The rows of a group lie close to one hidden flat surface of 8 dimensions, which may be shifted away from zero. Surfaces can cross.
In the rows, 128 means zero.
Some rows, each with its group after it:
[ 78 130 178 131 152 124 117  68 113 106 101 104 108 161 168  81 149] | mam
[143 127 138 124 123 150 116 130 117  95 197 138 106 134 128 158 148] | vagas
[143 137 116 106 119 110 130 129 142 121 130 130 123 105 128 132 157] | vagas
[104 137  84 116 128 115 116 102 157 188 137 156  95 136 142 125 111] | kazi
[113 138 123 123 146 124 163 112 142 115  73 107 103 106 160  79 131] | kazi
[ 91 114 163 163 166 127 107 131 136 118 158 150 159 174 138 140  65] | dop
[ 86 135 145 194 120  97 114 114 156 106 131 147 154 138 126 129 109] | vagas
[160 118 110 129 114 133 107 112 107 179 107 150 105  69  82 149 179] | kazi
[ 70 138 160 122 103 104 125 135 126 136 140 118 157 156 153 130 139] | dop
[120 102  77 125  88 158  98 120 143 123 187 148 148 142  89 202 120] | mam
[156 124 121 114 128 118 149 160 159 170 155  84  95 124 139 121 128] | dop
[126 137 161 117 110 113 135 156  87  93  99 150 173  92 108 148 162] | dop
[ 68 151 125  99 134 102 169 124 158 102 106 119 122 129 185  96 115] | kazi
[107 146 108  88 114  86  99 122 106 157 123 176 187 162 103 147 123] | mam
[182 139  92 158 128 123  99 114 116 158 128 165 124 132 105 117 141] | mam
[138 139 131 170 110 128 111 143 132 151 170 142 114 147 129 144 127] | kazi
[178 138 136 122  78 121 154 149 137  86 149  96  94  71 114 136 205] | dop
[206 126 126 145 123 144 114 144 120 125 165 125  99 102 103 141 164] | dop
[ 56 108 141 108 136 172 112 101  81 156 102 176 140 139 127 150  90] | vagas
[124 128 114 117 129 119 125 124 127 123 123 144 141 125 124 137 127] | vagas
[ 85 123  96  89 107 137 152 138 149 139 130 110 120 105 163 135 132] | mam
[ 77 129 144  85 111 112 155 128 109 108  94 146 159 153  97 140  92] | kazi
[ 80 125 136  70 112 126 146 138 105 180 108 140 114  95 114 150 134] | vagas
[ 84 128 117  73 130 130 135 133 115 191 113 118 118 104 168 124 160] | vagas
[149 139 132 104  97 126 116 170  96 132 185 149 161 146 126 171 155] | kazi
[ 41 127 141 113  99  89 133 135 140 191 112 148 136 111 129 145 128] | vagas
[123 126 148 124 143 161 129 143  47 114  61 137 195 143 135 115 107] | kazi
[ 90 125 125 168 126 128 105 108 129 148 114 155 121  69 143 147 158] | kazi
[141 117 136 125 141 132 122 103 131  88 124 133 118 113 105 136 140] | dop
[ 54 131 126 198  71 161 128 134  99  94 109 149 156 118 166 144 139] | dop
[192 131  96 171 156 160 108 151 108 142 138 140 145 151 138 115 103] | vagas
[141 114 113 188 121 172 134 137 150 132 147  95  79 118 152 120 134] | mam
[144 127  99  75 118 127 127 107 111 150 101 146 112 101  81 138 145] | kazi
[ 95 133 151 122 125 102 158 142 134  81  90 129 150 110 132 119 114] | vagas
[132 127  86 131 129 141 119  73 133  67 102 165 113  99  97 137 143] | mam
[194 126 125 149 126 140  96 114 132 129 203 134  94 138 100 152 154] | dop
[120 136 142 148 108 120 163 169 157 101 137  97 121 102 145 125 127] | mam
[171 121 146 146 128 136 109 103 124 142 144  87 109 151 114 108 158] | mam
[ 60 125 145 154 118 136 145 178 110 135  92 152 180 122 162 135  90] | dop
[139 141 112 182 150 125  77 102  93 177  99 177 161 172 120 106 102] | mam

New rows. What belongs after each?
[ 65 126 176 172 114 105 142 155 135 114 125 147 151 142 134 141  80] | vagas
[ 76 121 149 111 139 123 163 151 147  81 118 132 150 121 144 135  85] | dop
[184 140  90 164  96 113 135 201 145 177 142 149 151 121 108 146 107] | mam
[ 67 140 155 102 130 105 118 103 120 129 131 128 143 160 166 114 140] | mam
[183 114 140 127 195 135  94 131 103 141 148 169 146 143  86 150  80] | dop
[ 87 129 115 113 140 134 101  43 113  99  97 153 123 138 129 117 138] | mam
[145 116 139 101 139 190 131 128  70 117 139 138  95 118 108 148 124] | vagas
[ 75 146 124  78 113 109 139 144 120 120 152 150 160 192 144 139  81] | kazi
[163 124 112 110 139 164 135 167  88 189 136 136 117 128 135 134 113] | vagas
[155 130 125 188 140 136 120 110 143 157 123 117  76 105 136  98 143] | kazi
[114 135 114 135 140 142  92  96 135 107 173 141 127 133 170 137 164] | vagas
[128 139 112  87  81 118 132 129 115 131 123 130 140  91 121 149 188] | dop
[128 148 132 181 116  82 109 108 177  77 152 129 133 125 138 127 157] | vagas
[175 128 138 132  96 102 133 127 145 113 152 130  92 102  59 151 154] | vagas
[147 147 111 163 114  81 117 156 176 193 157 106 133 114 176 109 167] | vagas
[ 93 142 114 113 133 121 136 127 129 153 124 142 129 149 150 121 106] | kazi
[ 94 128 126  92 116 132 133 136  80 159 102 153 169 177  98 132  67] | kazi
[ 57 112 149  34 112 115 142 100 136 110 130  88 144 143 139 138 155] | mam
[108 126  91 103  95 156 167 160 110  83  80 151 143  52 126 149 131] | dop
[115 132 134 194 133 142  72  69 153  94 192 138 100 146 168 135 169] | vagas
[147 132 121  65 119 132 133  95  90  97 116 135 136 187  81 121 100] | kazi
[125 138 119 114 108 114 136 159 121 194 140 138 128 161 112 134  88] | kazi
[143 142 148 170 114 116 133 190 145  87 182 140 159 154 142 147 101] | vagas
[117 126 154 121 148 174 146 176  88  95 141 142 148 145 161 131  85] | vagas
[107 128 125 107 130 103 140  99 135 144  75 112 107  80 130 103 166] | vagas
[109 131 205 113 158  77 123 108 137  97 139 109 152 163 120 118 131] | dop
[ 84 142 135 159 132 140 111 123 122 119 142 145 148 162 165 127 104] | kazi
[ 74 147 124 109 130 112 105 102 156  76 172 133 146 125 200 131 177] | vagas
[ 50 132 187 151 105 110 132 129 148  78 158 140 124 132 145 152 123] | vagas
[134 142 143 123 144 113 167 159 141  73  87 109 158 108 155  98 124] | vagas
[ 88 129 138  89 109 113 135 113 102 104 122 157 156 164  94 156 105] | kazi
[107 147 144 143 103  87 160 162 186 146 161 114  86 119 147 125 131] | kazi
[169 166 109 150 131  82 137 157 133 147  93 161 118  99 147  91 142] | mam
[148 119 100 148 124 139  87  90 111 135 147 180 120 151  61 165 107] | vagas
[127 110 115  94 151 193 115 128  60 175 123 157 114 132 119 152 107] | vagas
[ 82 131 159 130 115 117 131 102 142  66 153 128 110 117 134 148 158] | vagas
[121 131  85 151 139  90 116 106 151 199  49 127 143 103 142  83 136] | vagas
[ 93 127 171 135 104 104 140 107 114 122  66  94 145 118 140  95 173] | dop
[ 59 100 129 122 127 166 109  69 131 108 144 113 117 151 148 147 123] | mam
[ 94 121 148 150 169 188 120 135  84 143 114 133 129 147 186 113  97] | vagas
[170 142 135 108 132 152 121 129  90  53 135 117 146 124 154 111 173] | kazi
[144 137 141 169 118 128 119 153 139 159 174 105 110 151 158 113 139] | mam
[115 145  74 111 128  74 107 120 163 161 131 152 161 121 148 133 154] | vagas
[123 114 175 123 128 172 133 135 101  82 180 115  83 119 145 153 152] | vagas
[117 112  83  49 147 134 163 165 173 112 168 151 112 108 121 173  65] | dop
[ 91 158  66  39 111  98 138 139 150 169 139 150 128 134 169 134 129] | kazi
[114 137  86 162 129 130 128 110 138  98  96 173 122 102 128 121 110] | mam
[157 135 116  82 147 146 139 136 111  75 113 115 130 105 148 115 148] | vagas
[106 129 136 122 120 123 127 170  98 147 107 159 179 119 127 150 114] | dop
[153 139 111 137 164 158 134 104 108  97 109  99 113 189 161  65 102] | kazi
[116 132 131 152 154 123 135 102 138  83  60 123 144 111 143  93 130] | vagas
[115 115 174 142 163 115 137 140 131 126 121 118 140 143 132 109  89] | dop
[109 132 163 130 113 105 114 149 120 115 157 146 167 140 128 154 134] | dop
[110 136 157 186 102  83 123 135 166 138 143 124 111 119 124 127 140] | vagas
[125 154 145  80 100  87 123 128 146 102 185 129 122 131 144 142 184] | mam
[166 128 142  90 158 104 150 172 162 158 160 107 118 128 126 123 113] | dop
[117 133 174 154 107 120 133 132  94 103  68 113 157 101 133 110 167] | dop
[111 123 147  26 169  69 128 101 131 161  99 115 158 153 101 120 122] | dop
[124 117 124  86 151 178 141 163  79 154 114 126 132 124 165 119 114] | vagas
[ 95 128  99 122  97 132 130 177 136 182 166 144 144 143 160 154 109] | dop
